Every row belongs to one group in each of 3 separate groupings. Each group adds its own fixed numbers to the row, and there is some noise. The rows also spread widely along 11 directions, which tell nothing about the answers.
Known rows, each followed by its group in each grouping:
[-471 241 167 188 50 84 -164 -495 -6 -70 128 -132 -378 -240 223 138 -99 -17 -69 113 -133 69 -38 10 95 111 145 301] => j_491 j_157 E
[-74 -1 -10 50 212 -81 100 22 -66 -20 13 -177 -82 -12 137 -300 -139 138 -142 132 -202 -97 146 22 78 75 -191 112] => j_804 j_845 P
[338 -145 -103 137 15 14 135 72 80 -373 -386 326 19 322 -227 319 274 167 7 40 330 285 -234 352 -153 -481 364 -586] => j_804 j_488 W
[-287 175 71 213 -159 18 -20 -486 -23 -137 -72 149 -77 138 139 82 278 11 -153 243 -69 32 -409 159 186 -98 402 -227] => j_977 j_845 D
[-109 330 39 334 353 -69 -43 -82 107 -381 -148 -128 -272 158 -48 269 88 272 -147 -69 -139 7 21 95 -246 -104 196 -47] => j_977 j_157 P
[32 -396 -78 -274 -77 71 -3 -30 -331 198 150 27 -176 -283 107 -19 -363 -109 453 45 221 387 244 119 257 5 -168 276] => j_414 j_488 T
[186 -36 74 25 211 56 -49 140 -276 -80 -119 -24 -42 -337 201 -169 -297 81 291 -32 18 242 120 169 380 -204 127 296] => j_245 j_157 S
[-163 -125 57 -30 -30 60 -135 211 39 40 -102 48 -252 58 -115 115 -118 106 36 159 35 148 -47 92 -133 199 -348 112] => j_414 j_488 W
[-153 80 -91 20 -90 85 -74 -228 304 -51 27 -1 -84 -113 -60 263 -134 -7 -67 178 154 -76 -11 66 -205 202 174 -40] => j_491 j_157 E
[-11 340 -109 145 273 -94 -195 195 293 -327 161 -138 -148 218 141 71 362 429 -143 -255 -139 -127 269 -270 -271 156 -287 340] => j_245 j_845 T
[42 -37 -164 -44 -21 -171 -264 -17 225 69 -150 -55 -181 -191 246 -111 519 145 -384 213 180 -8 2 -283 -180 13 -59 9] => j_414 j_845 S
[-152 -241 -134 -219 196 285 26 82 339 -7 -393 18 -418 -548 241 -31 53 -29 -216 351 -142 363 181 432 437 -577 -175 302] => j_414 j_845 D
[-64 -21 -205 -244 -290 122 -91 -152 366 -97 6 166 188 -389 -87 400 -281 38 165 -2 258 -59 55 173 155 159 150 240] => j_804 j_488 E
[193 70 -162 -20 228 -144 22 163 177 -186 -59 2 205 -38 -7 19 -85 165 -94 44 73 -117 155 -16 -205 75 80 -20] => j_414 j_488 E
[35 -119 -75 -121 -87 -105 -221 209 22 181 -181 -79 -63 -551 240 -193 -84 304 -57 214 186 69 91 -183 75 157 -100 91] => j_804 j_845 D
[-303 47 -70 -160 -9 -107 251 -417 275 -130 13 20 307 -24 16 -27 -248 -279 -260 157 -44 -428 35 241 40 227 183 164] => j_414 j_488 E
[109 -228 -12 46 112 -228 314 -226 -401 -246 -58 157 194 414 -9 -89 10 -185 29 -259 323 -1 -47 200 -102 -103 285 -202] => j_414 j_488 W
[-55 -165 -170 -157 38 224 209 -161 195 -401 21 303 -117 234 58 200 474 -92 42 -282 33 170 69 340 372 -631 -4 128] => j_804 j_488 D
[-139 146 11 112 42 1 331 -337 128 -308 -22 129 193 484 -148 140 -48 -151 -92 160 -125 -246 -190 391 -16 -113 305 -255] => j_977 j_488 T
[121 132 -194 42 465 -79 216 -32 252 -271 -24 -189 424 -418 346 -144 -73 -88 -177 196 -89 -209 455 -63 206 -331 250 242] => j_804 j_488 W
[-12 77 -238 51 -78 120 -90 -54 259 101 77 -108 96 -343 28 245 -247 25 6 436 157 -5 124 -131 -190 237 141 -56] => j_977 j_845 W
[-16 -47 313 91 52 -55 -355 568 -498 106 -207 88 -315 -110 236 -429 52 514 268 -14 -179 345 -292 -90 337 82 -360 215] => j_245 j_157 D
[220 73 -280 -152 -87 318 -109 303 396 -314 258 267 151 175 -66 374 151 256 403 -426 91 195 191 68 155 -7 -145 403] => j_245 j_845 D
[-150 31 -321 -116 -623 262 -419 -177 503 364 491 155 258 -244 112 223 120 79 98 679 -46 -79 -301 -351 172 597 -26 133] => j_245 j_845 P
[42 -251 -213 -95 147 46 276 -128 131 -150 71 70 -20 247 62 -3 257 -186 -92 82 107 -29 159 104 38 -376 -35 -196] => j_804 j_488 D
[-65 -123 -86 -23 -240 -1 57 -388 157 -10 -123 23 -112 74 -162 193 -142 -132 -174 242 311 -90 -61 206 -201 130 170 -283] => j_804 j_845 S
[288 -263 -235 -243 -20 -126 6 136 -105 40 -181 47 25 -420 282 -290 100 183 41 -140 304 121 209 -55 196 -131 -24 79] => j_804 j_845 E
[-37 -212 295 241 369 46 199 203 -502 -30 -400 -128 -585 192 -201 -104 -652 69 106 425 -258 392 -168 588 83 -298 -189 -372] => j_245 j_488 P
[397 -156 -40 61 347 85 287 321 -225 -287 -53 60 -105 448 -145 -17 -242 132 345 -239 77 230 229 347 -18 -291 -55 -107] => j_245 j_157 T
[-208 92 349 62 -118 333 -121 411 45 39 -337 269 -75 59 -119 -176 -452 336 164 512 -535 248 -581 566 593 73 -232 71] => j_245 j_845 D

New rows. What belongs after each?
[78 -125 -172 58 77 -96 171 -521 -94 -183 -22 -43 -74 -115 24 284 -135 -159 -17 120 357 39 147 139 -115 -206 440 -338] => j_804 j_488 E
[173 -241 -20 93 -103 -70 7 189 -206 125 -324 -52 -198 -2 -247 99 -544 162 96 307 403 185 -93 177 -424 299 -19 -435] => j_245 j_845 W
[81 -97 -109 -9 161 157 34 29 69 19 116 -103 -201 192 -71 39 -171 -68 21 226 19 136 209 69 -183 87 -177 -53] => j_414 j_845 S
[-29 -36 4 25 89 -9 -66 -252 -172 25 236 11 -11 25 245 -116 217 -161 21 211 -36 96 -13 -110 188 -108 94 49] => j_414 j_488 S
[214 -14 -51 8 0 42 208 -207 -127 -216 114 213 416 272 84 -136 -48 -192 183 -51 77 -69 -138 210 330 -140 408 -42] => j_245 j_157 S
[145 135 134 122 336 -318 184 102 -226 -252 -195 -114 238 50 -25 -164 -448 250 65 -126 84 -178 159 127 -119 89 178 -63] => j_804 j_488 T
[140 14 -306 -157 -271 -236 -62 -108 246 31 98 41 573 -325 31 131 -202 15 7 151 395 -361 9 -234 -206 476 305 -20] => j_245 j_488 E
[-106 13 -84 -40 -53 342 -99 -183 37 -28 406 60 -188 -9 70 235 -25 -19 292 167 -126 211 106 -9 280 -10 -174 170] => j_804 j_488 E
[-28 160 -60 119 327 27 64 219 250 -333 160 -81 -37 412 -88 152 29 162 -49 -40 -163 -140 177 -17 -245 52 -211 17] => j_245 j_488 D
[-55 -92 1 -93 -195 251 261 60 -79 -59 31 286 108 481 -288 -65 -295 -29 316 -4 -172 53 -270 519 315 98 -111 -33] => j_977 j_845 P
[-284 -48 -100 -94 -128 -149 6 -131 211 39 83 -44 0 47 -14 -52 32 14 -228 177 -30 -324 -49 -37 -58 315 -225 56] => j_804 j_488 P
[-150 136 -77 -134 -229 -103 -93 7 160 -31 31 7 255 -187 37 32 -173 177 81 -169 167 -226 17 -70 -56 473 76 280] => j_977 j_845 D
[-120 -106 -153 -180 -148 354 33 -42 82 12 241 213 -131 91 168 -89 90 -66 201 73 -238 162 -33 191 518 -71 -346 346] => j_245 j_845 E
[-65 -57 66 99 106 -39 68 -148 -19 8 -266 88 -219 245 214 -352 490 -74 -426 459 -231 84 -303 193 193 -325 5 -268] => j_414 j_845 S
[-62 319 31 156 113 216 -95 -45 -25 -185 563 5 129 232 -28 257 -367 92 434 18 -245 30 85 -68 96 334 -43 278] => j_245 j_488 E
[-47 -32 242 198 73 -177 -128 -26 -526 -19 -84 21 -186 29 207 -192 111 260 127 75 9 244 -273 -75 172 -83 115 -213] => j_804 j_488 D
[-176 -99 -99 -41 -44 210 33 -400 -130 -102 325 135 -316 224 166 122 528 -307 146 -72 -23 215 -36 59 340 -419 -69 155] => j_977 j_488 S
[88 33 20 122 -17 -297 -161 82 -157 131 -220 -56 83 -272 153 -213 -113 243 -152 522 50 -72 -276 -219 -111 227 125 -304] => j_245 j_488 E
[71 -356 -152 -338 -294 -82 -187 251 -2 449 -187 112 -14 -332 295 -542 346 4 -178 409 125 43 -209 -180 237 134 -339 68] => j_414 j_845 S
[19 262 -37 292 188 84 -47 -30 235 -73 128 -86 97 159 100 70 -46 143 -146 600 -224 -29 -83 -84 -103 93 178 -300] => j_245 j_845 D
[168 -226 -344 -115 -90 -139 58 37 107 -33 -87 -13 -3 -13 31 6 56 69 -86 -69 331 -40 119 -18 -193 54 -49 -76] => j_245 j_845 P
[138 -174 -10 -113 85 -372 68 253 -156 -143 -403 -85 60 -129 -104 -36 -362 276 39 -306 470 -126 169 70 -310 149 16 -106] => j_804 j_488 D
[322 -333 -125 -202 -130 -154 -144 411 -293 334 -232 33 -75 -266 58 -321 -216 282 134 204 342 206 -34 -115 -148 309 -183 -221] => j_414 j_845 E
[49 98 -26 181 64 -49 167 -53 -38 -103 -150 93 -31 361 -43 -149 109 86 -198 320 -122 -70 -290 169 -76 -56 157 -508] => j_977 j_845 E
[-125 -626 -220 -414 -324 -344 213 -336 -37 204 -513 35 -55 -610 170 -151 -77 -295 -241 86 671 -99 33 181 90 -163 113 -117] => j_804 j_488 D
[124 -195 -82 -99 -29 10 64 203 -293 148 -115 -40 -105 -214 31 -118 -389 105 277 30 242 208 130 59 -7 79 -58 -68] => j_977 j_845 D
[324 0 -66 11 346 261 24 560 250 -330 -322 63 -376 267 -220 122 131 342 36 -118 -76 301 199 329 -38 -432 -344 -38] => j_804 j_845 S
[-57 130 224 110 235 -42 69 147 -160 -98 49 20 113 327 81 -390 0 64 -38 199 -337 -140 -157 68 237 -18 -169 -11] => j_804 j_488 S
[-416 350 145 362 267 -138 198 -495 241 -262 -248 -166 -136 215 -24 46 -64 -100 -622 546 -317 -426 -211 224 -269 31 346 -393] => j_977 j_157 E
[-402 36 26 -161 25 7 111 -67 388 -279 -142 103 -33 131 93 -82 223 30 -295 -188 -181 -312 -7 249 231 -36 -204 401] => j_804 j_157 D
[76 153 0 115 85 -14 -87 17 -24 -60 22 -68 134 -49 137 -132 -160 108 23 154 -92 -34 6 -15 75 150 68 119] => j_245 j_845 S
[-69 160 145 132 -150 239 -330 167 -203 58 -16 189 -233 -167 -17 179 -127 338 405 294 -152 410 -361 84 300 67 6 -41] => j_977 j_488 E
[204 -243 -320 -86 -246 32 153 -234 110 0 -11 251 180 39 43 82 234 -193 -73 428 262 -8 -241 103 78 -243 277 -468] => j_245 j_488 E
[209 -255 -188 -234 -129 4 -37 4 -56 50 -131 129 161 -479 206 -19 -140 42 224 -50 375 277 131 114 230 -81 244 162] => j_414 j_845 D
[-139 242 184 246 527 -90 184 211 -230 -161 121 -169 31 358 302 -659 74 94 -163 -82 -465 -146 133 -129 76 50 -306 231] => j_491 j_845 W
[-3 -188 -25 -96 -37 166 164 -10 -349 60 324 39 8 198 -44 -139 -487 -85 489 -237 47 212 105 160 193 247 -172 235] => j_491 j_845 P
[-66 -164 -33 -66 -136 -83 -116 -71 -131 204 -32 74 -48 -151 305 -297 217 82 -123 302 61 111 -195 -117 136 114 3 -35] => j_414 j_845 D
[-154 74 68 -49 92 86 -107 37 44 27 -26 -13 -28 -285 281 -269 36 -32 -5 86 -146 18 16 -32 351 -66 -21 405] => j_491 j_157 S
[-49 255 83 215 201 333 -222 239 190 -117 208 106 -205 124 107 37 306 343 70 482 -627 266 -182 -4 462 -241 -246 92] => j_804 j_488 P
[-209 257 -177 79 8 124 -153 -23 376 -89 331 -41 -230 278 -76 308 359 103 -120 218 -155 -160 6 -243 -312 222 -281 -30] => j_977 j_488 E
[-121 -23 -115 126 118 202 -10 -310 101 -87 -13 -84 -517 -102 104 228 -20 -59 -139 379 -88 257 60 194 57 -236 -14 -94] => j_245 j_845 E
[-477 -14 167 -45 101 -129 215 -220 39 5 -106 -1 86 113 195 -452 -82 -202 -400 335 -302 -346 -188 222 243 143 -28 152] => j_414 j_157 D
[179 -266 -127 -436 -69 -125 178 387 -76 122 -165 -8 461 -485 120 -460 -648 118 270 -253 287 -128 312 96 288 301 -127 403] => j_804 j_845 D
[203 296 -83 252 375 38 -11 -160 226 -353 -40 -78 31 -52 200 68 241 134 -213 204 -119 58 166 -2 76 -382 362 -68] => j_804 j_845 S
[-217 227 -335 -100 -38 -19 -97 -164 763 -169 156 -22 242 -119 311 73 515 29 -437 106 -112 -402 156 -243 -3 97 -16 376] => j_245 j_845 D
[-228 136 -117 34 -62 242 213 -490 270 -296 416 99 133 496 -196 375 -311 -277 84 16 -73 -244 19 287 -14 261 163 60] => j_245 j_157 E
[-207 -231 57 115 4 54 -6 -445 -219 131 -45 -96 -327 -203 17 242 -344 -265 -25 535 208 300 -31 151 -109 18 179 -219] => j_414 j_488 W
[145 52 -240 29 148 49 60 -209 291 11 282 -142 230 -157 175 42 55 -185 -110 589 21 -167 216 -229 7 -118 216 -184] => j_804 j_488 S
[-16 217 117 82 20 -84 -71 -152 -30 -177 63 67 286 -3 75 -4 -15 102 43 64 -8 -134 -142 22 190 118 229 82] => j_804 j_488 S
[61 -124 -127 -62 -129 -298 -137 17 -125 249 -350 -114 13 -680 198 -130 -150 163 -111 332 321 -27 -70 -172 -76 123 256 -118] => j_977 j_157 P
[-99 57 12 18 -1 104 -2 3 -73 -91 387 39 29 324 -74 49 -97 92 248 -20 -160 -18 -5 -24 126 226 -223 158] => j_804 j_488 P
[283 -97 -169 -87 126 21 231 250 98 -331 -50 230 326 287 11 -38 199 78 118 -210 83 -1 11 194 149 -347 83 -67] => j_245 j_488 D
[-319 28 90 -158 -49 76 -23 -93 194 -84 -25 156 12 71 116 -138 163 -140 -138 100 -261 -121 -178 243 373 -15 -223 412] => j_414 j_488 S
[78 -9 -33 -39 104 260 150 490 234 -182 -184 183 121 253 -140 -131 -209 135 78 143 -269 39 -75 407 259 -66 -299 114] => j_245 j_845 W
[-138 7 -45 -117 82 -199 124 80 139 -123 -337 -6 158 -250 270 -398 98 34 -292 -259 70 -236 81 73 91 -7 -41 375] => j_491 j_845 W
[207 -159 -15 -20 38 -188 29 251 -290 51 -288 96 -79 115 93 -385 346 95 -36 23 141 14 -197 -22 28 -178 -18 -282] => j_977 j_157 S
[83 -53 -25 -63 -144 -72 -170 296 43 90 -46 112 90 92 -193 23 -174 283 76 238 121 -19 -223 -36 -250 466 -121 -181] => j_414 j_488 E
[41 -150 47 -179 -55 -87 165 267 14 8 -187 206 174 251 -74 -329 -45 49 -52 212 -42 -93 -213 291 137 40 -146 -104] => j_414 j_488 T
[-36 -46 -113 56 167 155 200 -375 -83 -68 400 -1 -61 326 189 -145 97 -216 -51 283 -179 81 113 37 134 -82 23 -84] => j_414 j_845 E
[-293 -143 -71 -125 -147 -151 132 -517 46 -102 -89 -82 -124 -227 -73 227 -469 -160 -73 -108 414 -222 185 262 -172 272 178 105] => j_804 j_157 E
[-103 -62 -202 55 -179 207 14 -439 302 -6 66 62 -133 -63 20 293 30 -92 -140 487 2 93 -81 177 102 -98 216 -186] => j_804 j_845 P
[-29 299 -141 -5 44 -29 -41 14 360 -302 152 151 406 137 148 -5 324 141 -120 -49 -230 -310 -91 -76 172 57 46 261] => j_245 j_488 E
[-83 -141 -261 -213 11 166 51 223 369 186 3 -163 -165 -182 -26 -51 -382 13 -118 443 -89 -140 249 52 -93 290 -492 119] => j_245 j_845 E
[-33 -60 -6 18 -172 69 120 -224 -34 -24 183 96 372 88 -117 132 -463 -134 220 254 164 -107 -86 117 18 314 231 -126] => j_804 j_488 W
[-200 65 -114 -68 -234 -36 -140 -217 364 17 45 177 167 -69 89 95 274 20 -262 425 -19 -183 -294 -67 29 209 108 -19] => j_414 j_488 E
[245 -128 -124 -7 -92 46 112 -4 -51 -4 140 184 144 329 -77 -56 -28 67 136 228 127 -6 -166 53 -2 75 125 -440] => j_804 j_157 E
[-311 94 -98 -176 12 203 -71 -8 438 -158 201 107 -74 82 33 121 80 24 -60 -32 -236 -146 107 129 162 204 -304 529] => j_414 j_157 E
[171 -339 -202 -99 -250 -50 16 5 -23 304 -62 68 125 -92 -28 -102 -207 -85 -27 581 369 85 -141 -29 -232 283 88 -443] => j_414 j_845 W
[84 -65 -91 124 202 -155 -39 -42 -64 -126 -3 -87 -143 138 42 96 152 88 -137 -15 292 41 150 -148 -422 114 91 -122] => j_414 j_157 W
[-99 -8 82 -19 -117 -16 44 -210 -134 -171 -94 198 138 14 127 -72 -71 113 117 -171 91 48 -168 258 338 23 229 98] => j_804 j_845 D
[-103 91 115 44 260 -115 96 120 -189 -156 108 -61 39 153 170 -288 -174 93 111 -133 -238 -102 127 46 212 62 -258 333] => j_245 j_488 T
[-94 102 39 157 -90 -195 -181 -88 -37 -165 -118 44 -279 300 -33 100 176 336 -72 -181 144 8 -174 7 -252 246 -80 -36] => j_245 j_845 T
[-152 -2 -12 77 -23 189 108 -279 101 -107 211 168 -43 522 63 -101 333 -255 -105 270 -211 -109 -247 148 250 -143 -15 -76] => j_245 j_157 S
[-163 -52 121 14 87 52 147 14 72 -180 -136 118 -245 571 -99 -144 277 -51 -196 115 -221 -82 -223 300 114 -219 -322 -146] => j_804 j_488 S
[89 -59 156 198 330 -195 185 66 -281 -86 -252 -1 44 252 51 -281 -78 55 -182 382 -83 52 -197 160 -67 -165 230 -472] => j_414 j_488 D
[202 -78 -151 -140 45 217 349 259 0 108 196 76 479 95 13 -308 -534 -92 296 330 -143 -78 75 199 288 102 40 -93] => j_977 j_845 D
[138 322 -136 191 326 103 -192 -95 325 -123 433 -217 170 -47 48 370 -72 41 37 394 -54 0 315 -332 -281 169 232 41] => j_414 j_488 S
[100 -321 19 -209 -167 127 -53 389 -357 238 -56 79 -53 -209 72 -295 -493 163 474 26 93 318 -53 134 353 207 -308 200] => j_245 j_845 D
[1 -128 -131 -262 -65 -199 242 145 93 -109 -107 209 564 91 186 -465 173 -40 -125 -122 -20 -378 -165 85 329 -3 -43 178] => j_245 j_488 D
[-32 -62 -154 4 -147 -250 -98 -211 -62 80 -42 -40 41 -191 259 -180 143 89 -176 165 123 -89 -138 -167 43 160 88 47] => j_245 j_845 P
